The same things were measured in two ways. Each way mixes the same 11 hidden numbers, adds some noise and spreads widely along 6 directions of its own, which tell nothing about the thing.
In the rows, zero is written as 128.
Some things both ways: the first way, then the second way.
[131 124  30 188 150 114  88 185 119 128 129  98 134  90 125 113 116 126
  87  68 120 150 137 160  90 109]
[116  90 138 155 131 167 119 110 102 117 193 115 168 119 119 121  65 122
  92]

[124 132  98 147 142 129 101  93 140 184  84 189 186 108 138 134 115 151
 112 116 183 132 118 185 109 151]
[181  87 122 167 174  96 105 141 140 149 167 123 113 128 140 129 111 109
 143]

[103 117 122 123 119 191 139 143  74  85 179  93 111  81 136 181 169 136
 103  84 132  94 136  96  89  69]
[168  86 164 130 147 105  94 129 134 160 212 136 118 111 217 108 105 116
 142]

[151 135  77 189 149  99 119 142 123 102 143 120 116 183  87 104 144 144
 108 101 154 186 161 189 138 113]
[112 141  85 167 152 126 148 134 165  95 134 107 157  92 117 147 130 129
  96]

[172 135 136  77 112 108 128 139 173 180  87 192 107 166  88 115  95  98
 138 209 178 135 129 135 138 151]
[131 140 100 143 135 158  98 126 163  99 107 120 147 171 149  97 164 122
 138]

[107 159 114 182 151 139  79 154  96 134 110 114 134  99 166 173 137 169
 138 103 105  69  89 118 101 115]
[107  93 126 158 168 134 155 126  91 136 158 150 172  99 106 114 113 137
 123]

[132 177 107 148  97 153 105 131 108 147 112 155 135 133 164 103 123 145
 122 107 139 114 116 129 116 106]
[127 122  93 173 175 112 131 101 128 176 142 128 118  77 129 113 100 155
 155]

[121 119 125 134 154 138 151 125 105  84 148 136 113 150 125 101 151 142
  92 120 159 161 157 194 150  73]
[ 93 234  50 115  93 110  67 151 170 102 113 127  88 178 201 161 131 112
  82]

[103 120 123 114 111  93 153 172 157 142 108 108 112 103 120 135  85 119
 137 160 103  92 125 147 116  96]
[ 98 115 147  60 107 190 141 107 153 178 202 216 163 148  78 151 115 147
 187]

[137 176 122 102 120 148 126 133 132 133  99 195 136 126 138 137 105 140
 147 181 165  69 128 150 149 125]
[170 184  79 102 131 121 115 105 162 149 145 156  97 170 172 179 143 155
 139]

[153 126  18 163 116  89 135 203 143 133 130 121 116 127  87  96  87 104
 141 113 108 140 147 151 132 129]
[140  75 176 115 133 193 130  98 152  91 188  92 163 184 171 117 107 110
 116]

[153  96  86 158 179 118  57 164 113 187  76 129 146  52 173 151 103 147
 144 126 111  98  71 122  73 193]
[116 115 135 139 129 128 139 145  15 127 149 127 146 177 105 113 132 130
 110]

[114  63 100 131 178  74 146 128 188 169  69 185 143  98 122 162  92 115
 148 172 145 114  86 160  94 177]
[129  88 142 132 140 122 169 136  72 141 166 171 174 117  80 138 127 122
 128]

[106  39 159  78 138  87 182 156 153  95 144  96  79 116  86 145 116 103
  91 170 155 155 153 139 105  93]
[147 105 123 135 168 147 150 115 166 115 141 129 172  80 102  81 146 106
 149]

[127 102  97 125 127  69 163 136 196 130  88 195 106 154 109 117  98  78
 125 189 158 119 114 141  97 124]
[150 112 107 158 145 161 125 112 172  96 119 140 173 113 169 114 159 111
 140]

[ 96 136 138 108 120  85 148 140 171 142 146 191 113 147  72 123 133  74
 134 122 143 112 116 147 192 111]
[117 179 144  68  76 140 123 156 134 128 167 217 125 145 143 156 163 125
 124]

[104 102  94 155 193 143 102 159  81 122 117 113 114  46 184 144 133 158
 120 113 104  93  88 142  75 111]
[194 130 168  99 117 109 150 160  91 176 149  87  46 194 214 157 157 100
 121]

[101 105 121 153 147 128 144 155 120 112 136 124 100 110 138 140 140 153
 117 123 105  85 108 137 104  87]
[105 134  89 131 191 131 154 103 160 117 114 117 183  75 135  74 147 113
 127]

[143 153 143  80 123 116 145  78 160 151 113 218 148 144 105 107 116 122
 145 175 187 111 138 184 177 164]
[130 190 101 105 123 113 104 138  98 149 131 153  76 164 122 168 124 139
 112]

[121 114 138 128 151 110 116 156  96  90 130  79  86  80 187 143 120 111
 140 143 107 101  91  88  86 128]
[136 152  60 162 161 143 115 105 145  87  97 143 159 136 168 102 136  97
 122]

[175  95 122  98 106  89 160 122 154 197 131 166 123 126 115  69 116  84
 178 138 100 141  95 141 150 186]
[ 76 185  96  95  95 110  77 141 108 156 196 175 105 138 135 128  94 137
 155]

[112 157 111 190 131 110  87 108 100 170 101 148 131 138 159 105 144 157
 128 108 135 111  86 138 108 127]
[122  99 113 180 199 149 108 117 218  87 120 118 149  79 160  76 118  86
 143]

[124 186  62 161 118 143  75 160 163 196 100 198 138 149  86 116 119 159
  99  81 155 124 125 159 131 113]
[ 94 129 111 146 167 143  92 124 127 130 158 132 159 126 145  75 100 143
  90]

[ 81 108 139 151 163 108 155 126 141 125 115 166 135 132 105 149 148 145
 129 139 134  88 114 192 152  87]
[ 96 165  94 142 137 106 103 153 143  90 144 124 133 124 158 129 122 112
  81]

[131 140 120 138 161 121 141 127 179 143  85 238 130 191 102 122 128 141
 129 153 171 129 117 189 158 117]
[131 128  82 132 144 132 172 129 176 142 151 174 176  86 132 131 152 111
 154]

[159 108 144 114 110 161 143 129  86 138 132  86 126 137 130 131 136 144
 131 134 145 171 149 137 108 116]
[105 114 121 167 127 102  63 155 130 139 175 101  94 169 172 113  96 128
 145]

[109  86  86 122 173 118 168 135 180 169  54 228 144 109 141 135  93 104
 140 176 160 117  84 165  90 126]
[142  33 193 131 113 137 185 113 105 196 198 150 148  99 108 149  83 100
 156]

[109  87 140  98 103 117 185 143 133  85 136 131 117 122 129 132 116  91
 112 153 156 128 149 141 125  82]
[176 131 132  90 112 119 166 123 164 160 125 167 129 135 145 165 211 131
 196]

Other things, the second way, with their names:
q_646: [116 157 143  84 119 139 149 151 133 146 133 129 114 132 138 116 185 128
 148]
q_550: [149 143 101 146 116 126 107 132 109 107 167 145 130 143 137 176 109 130
 109]
q_455: [151  71 195 137 116 131 161 166  68 183 140 134 108 102 136 132 173 114
 179]
q_749: [126 131 117 163 112 127 169 133  53 142  98  93 115 174  99 153 152 152
 114]
q_676: [134 131 113 149 127  98 145 152  93 146 148 144 121 130 160 142 149 129
 139]
q_706: [137 158 123 155 165 107  70 145 126 135 159 111  68  88 142 126  92 143
 106]
q_194: [ 97 113 132 158 121 131 122 147 125 140 109 113 124 117 121 110 148 116
 160]
q_938: [118 141 153  99  85 143 116 131 134 151 168 167 104 159 168 140 130 126
 145]
q_970: [151 183  72 151 128  82  51 148 117  87 138 144 109 191 201 124 144 123
 106]
q_533: [126 130 135  97 113 130 117 132 131 123 152 184 156 157  92 143 166 136
 158]
q_230: [152 112 160  80 130  98 144 170 144 142 148 175 152 154 125 148 225 131
 167]
q_382: [110 195  65 150 146  76  56 162 132  55 139 101 125 169 171 100 159 137
 105]
q_794: [114  94 179 153 139 155 144 142 142 123 149 106 117  93 120 118 124 123
 128]
q_162: [132 140  58 109 185 169 102  78 245 114 160 179 173 124 124 111  88  96
 156]
q_161: [203  50 185  95 138 174 204  96 141 172 188 184 156 120 110 155 150 113
 211]
q_509: [ 82 102 152 147 138 158 134 112 112 136 109 130 128 142 119 117 104 114
 124]
q_13: [ 86 126 134 130 142 163 112 144 126 143 130 135 116 158 161 108 101  93
 108]
q_990: [ 95 109 101 131 181 120 148 115 150 117 124 124 190 122  98  79 140 110
 136]
q_373: [134  80 218  72  99 120 192 161  72 212 128  89 110 136 101 172 183 116
 136]
q_363: [ 98 160 113 128 133 117 156 150 107 153  84 138 106 138 146 155 193 150
 152]
q_410: [123  86 151 113 168 124 153  94 149 130 159 159 185 102 104 129 127 133
 134]
q_825: [ 91 142 151  97 116 142 100 137 155 135 135 157  99 176 176 149 126 109
 136]
q_428: [187 101 210 139 113 141 115 129  65 123 190  92  59 166 211 137 123 142
 135]
q_570: [127 131 191  96 115 138 160 151  83 122 128 167 110 154 118 141 173 124
 121]
q_171: [146 130 131 120 157 141 109 125 122 120 150 143 143 146 120 107 146 139
 130]
q_999: [105 187  90 129 176 124  87 136 172 103  61 108 117 137 178  85 186 127
 107]
q_238: [130 147 138 114 134 114 137 130 127 175 118 130 104 125 202 137 166 145
 121]
q_275: [ 88 112 141 118 120 168 132 153  98 102 132 143 183 183 145 115 170 120
 121]
q_86: [127 112 139 157 169 177 116 116 151 112 174 116 130  71 166  97  76 110
 105]
q_750: [154 128 139 115 127 159 109 148 123 145 175 107 105 163 176  83 145 118
 159]
q_450: [ 77  86 171 128 143 189 121 113 135 130 167 152 164  90 111  87 101 122
 156]
q_193: [134  78 133 164 163 155 140 121 123 104 143 115 155 180 155 109 128 115
 134]
q_35: [119  71 183 105 141 180 125 143 117 162 149 165 154 141 176  74 131  71
 144]
q_496: [156 133 104 120 134 179  75  99 174  82 190 146 142 166 208 111  73  75
 119]
q_557: [168 120  96 147 169 124 160  85 186 146 147 146 135  99 133 147 142 157
 178]
q_415: [136 133  99 141 118 158 149  99 121 120 116 100 154 146 141 150 149 138
 128]
q_892: [138 142 173 131 140  83  98 138  73 128 160 102  62 141 148 166 114 166
  93]
q_775: [106 118  91 152 115 127 123 126 128 105  98 178 207 115 105 122 164 104
 135]
q_853: [150  82 135 139 170  85 136 147 134 167 119  97 133 128 129  89 173 101
 173]
q_139: [120 156 100 106 156 109 172 102 111  96  92 115 172 131  92 119 203 148
 144]
q_403: [134 107 143 159 103 110 135 168  92 134 153 105 108 139 150 133 148 112
 150]
q_972: [181  91 181  99 129 160 138 149 118  70 147  95 155 198 172  82 193  68
 130]
q_479: [176 178 123 148 159  62  67 162 136 104 139 115  55 178 210 121 175 159
 118]
q_96: [145 136 143 139 168 129 171 163 131 116 106  83 114  85 149  86 197 110
 130]
q_816: [ 65 111 115 150 154 128 134 116 164  75  62 101 188 164  99 120 174 122
 120]
q_732: [ 98 158 121 118 165 129 136 139 116 137 109 143 119 141  98 120 163 156
 132]
q_838: [100  84 125 159 145 118 138 138 101 156 113 107 179  83 123  90 131  91
 114]
q_416: [113  91  68 149 178 129 190  78 196 118 117 114 223 110  77 122 143 119
 152]
q_315: [157 104  96 177 162 113 160 115 144 150 135 116 151  96 143 137 131 137
 119]
q_168: [121 109 127 105 128 143 167 109 175  91 112 171 204 114 127 124 167  68
 136]
q_729: [104 164 132 118 157 110  86 136 121  74  91 114 131 168 195 100 196 141
 113]
q_345: [170  93 110 131 147 146 161 159 195 104 113 135 177 141 164  82 218  48
 195]
q_893: [193  63 192 145 120  86 162 166  81 205 198 129  89 120 170 161 150 138
 161]
q_10: [ 73  94 171 118 144 136 107 112 131 146 175 128 130 149 131  83  77 121
 128]
q_38: [ 98 140 110 119 134 140 138 134 126 151 116 158 152 133 158 119 156 126
 126]
q_695: [ 98 107 221  91 104 137 199 143  90 172 141 132 101  82  68 152 159 139
 151]
q_54: [139 121 125 110 160 140 147  84 180 156 146 157 135 115 132 136  99 116
 125]
q_555: [148  21 182 146 218 183 204  90 123 149 160  81 176  83  61  53 107 104
 162]
q_536: [139 132 136 145 175 175 134 111 164  93 142 112  99 120 159 131  97 110
 111]
q_823: [ 94 144  98 146 155  94 125 149 135  89 108 151 151 152  87 123 168 132
 133]
q_104: [106 158  87 139 161 116 119 115 144 164 129 136 105 100 118 165  83 138
  98]
q_708: [155 100 134 135 172 135 176  98 153 121 147  83 150 119 126 130 129 133
 106]
q_724: [160 176  95 147 146 111 129 109 130 147 118 120  88  91 157 161 148 171
 129]

Some of these things the first way, each followed by its name:
[157 130 124 149 141 118  96 127  97 144 132 110  94 159 107 117 153 138
 121 142 162 158 124 121 108 134] | q_794
[150 102  72 135 107  82 160 150 185 145  72 192 128 166 114  88  73 119
 130 179 173 157 134 161 111 146] | q_557
[153 110 120  99 136 118  99 135 138 167 111 138 110 103 102 155 109 132
 129 173 166 112 120 110  94 173] | q_171
[108 124  97 163 114 159 107 137  86 177 117 120 176  86 164 117 134 150
  99  50 125 135 112 157 105  97] | q_853
[119  97 123 111 113 113 171 116 165 105 125 176 143 153 107 125 120  77
  97 124 193 171 146 162 128 103] | q_775
[109 106 141 149 187  76 133 111 131 111  91 146  94 122 148 142 119 168
 144 219 144  73 104 161  98 135] | q_536
[ 97 101 119 162 121 110 172 134 129 142  78 146 153 145 127 142  98 153
 146 173 155 123 130 178 117  91] | q_816
[113  97 123 115 170 136 136 106 152 134 108 168  97 101 145 150 140 144
  98 150 158 119 100 128  47 122] | q_35
[122  77  99 115  96  92 176 167 128  88 154 110 106  96 123 123 105  75
 124 144 124 103 142 118 116 107] | q_428
[100 123 114 125  97 110 173  95 138 137 132 179 166 113  97 145 126 123
 147 154 155  67 141 165 157 123] | q_892
[122 145 140 132 137 171 146 176  87  96 109 112 127 137 140 172 119 172
 157 164 129 100 142 151 149  74] | q_416
[107 101 139  91 104  90 163 130 169 168 103 170 152 116  92 148  96  93
 142 172 154 103 124 157 150 130] | q_533
[156  57  91 132 134  85 146 148 151 173  79 180 136 109 122 120  88 121
 159 187 133 101 104 148 119 183] | q_139
[145  85 120 102 133  97 178 181 141  75 121 106  76 116 136 139  95  83
 143 216 114 101 132 129  90 102] | q_415
[123 102 133  93 120 152 160 154 116 158 118 129 104 120 110 140 117 149
 148 149 143 135 123 117 121 116] | q_10
[142 111  95 146 115  76 125 126 156 201 122 137 141 117  86 138 118  99
 170 117 121 130  99 118 116 185] | q_230
[137 171  89 132 129 143 129 154 135 129 118 194 130 159  83 136 123 151
 147 154 164  97 152 167 180 112] | q_708
[117 121 108 142 152 118 134 121  85  73 157  55  88 104 161 126 139 154
 111 119 135 154 142 132  68 109] | q_104
[152 178 110 122 101 142 104 149 123 142 137 148 122 153  95 118 122 160
 134 116 151 123 158 151 173 133] | q_555
[ 90  67 118 133 117  80 131 159 133 176 105 113 123  84 119 150 102 122
 126 137 132 112 100 111  98 133] | q_479
[ 75 106 169 118 153 141 179  96 117 115  95 157 125 114 162 168 137 165
 140 196 149  67 108 163 103  76] | q_825
[163 119 126 155 108 129  92 152  74 159 166  81 139 121 105 124 150 137
 144  76 109 138 132 132 164 153] | q_382
[164 134 120 167 123 104 130 105 115 120 124 120 108 161 159 101 135 144
 151 144 124 139 113 127  96 150] | q_363
[112 155  66 153 101 129 138 123 153 161 113 209 171 143  91 129 117 137
 138 107 170 109 139 162 157 126] | q_410
[138 193  87 130  79 154 148 130 127  97 177 161  97 177 104  96 154 112
 127  84 145 135 147 111 148  89] | q_238
[185 150 121 128 110 107  97 107 133 170 126 136 106 174  95 100 121 159
 145 145 172 171 140 126 131 195] | q_732
[112 164 128 124  75  84 151 128 135 128 171 107  83 151 101  90 137 101
 136 106 115 124 131 112 144 101] | q_999
[141  62 103  84 158  87 183 139 166  88 133 152  91 106 112 118  99  96
 121 180 156 143 148 156 101 144] | q_496
[114  86  58 143 113  89 186 134 205 134 116 188 152 152  87 105 103  86
 107  99 160 181 148 184 112 110] | q_893
[155 145 130 125 154 145  92 170 107 144  71 150 126 122 156 143  99 135
 145 183 152 105 106 139 126 129] | q_749
[ 95 136 108 103 125 110 169 162 133  99 142 120  84 110 126 125 103 108
 140 132 135 126 129 113 128  94] | q_54
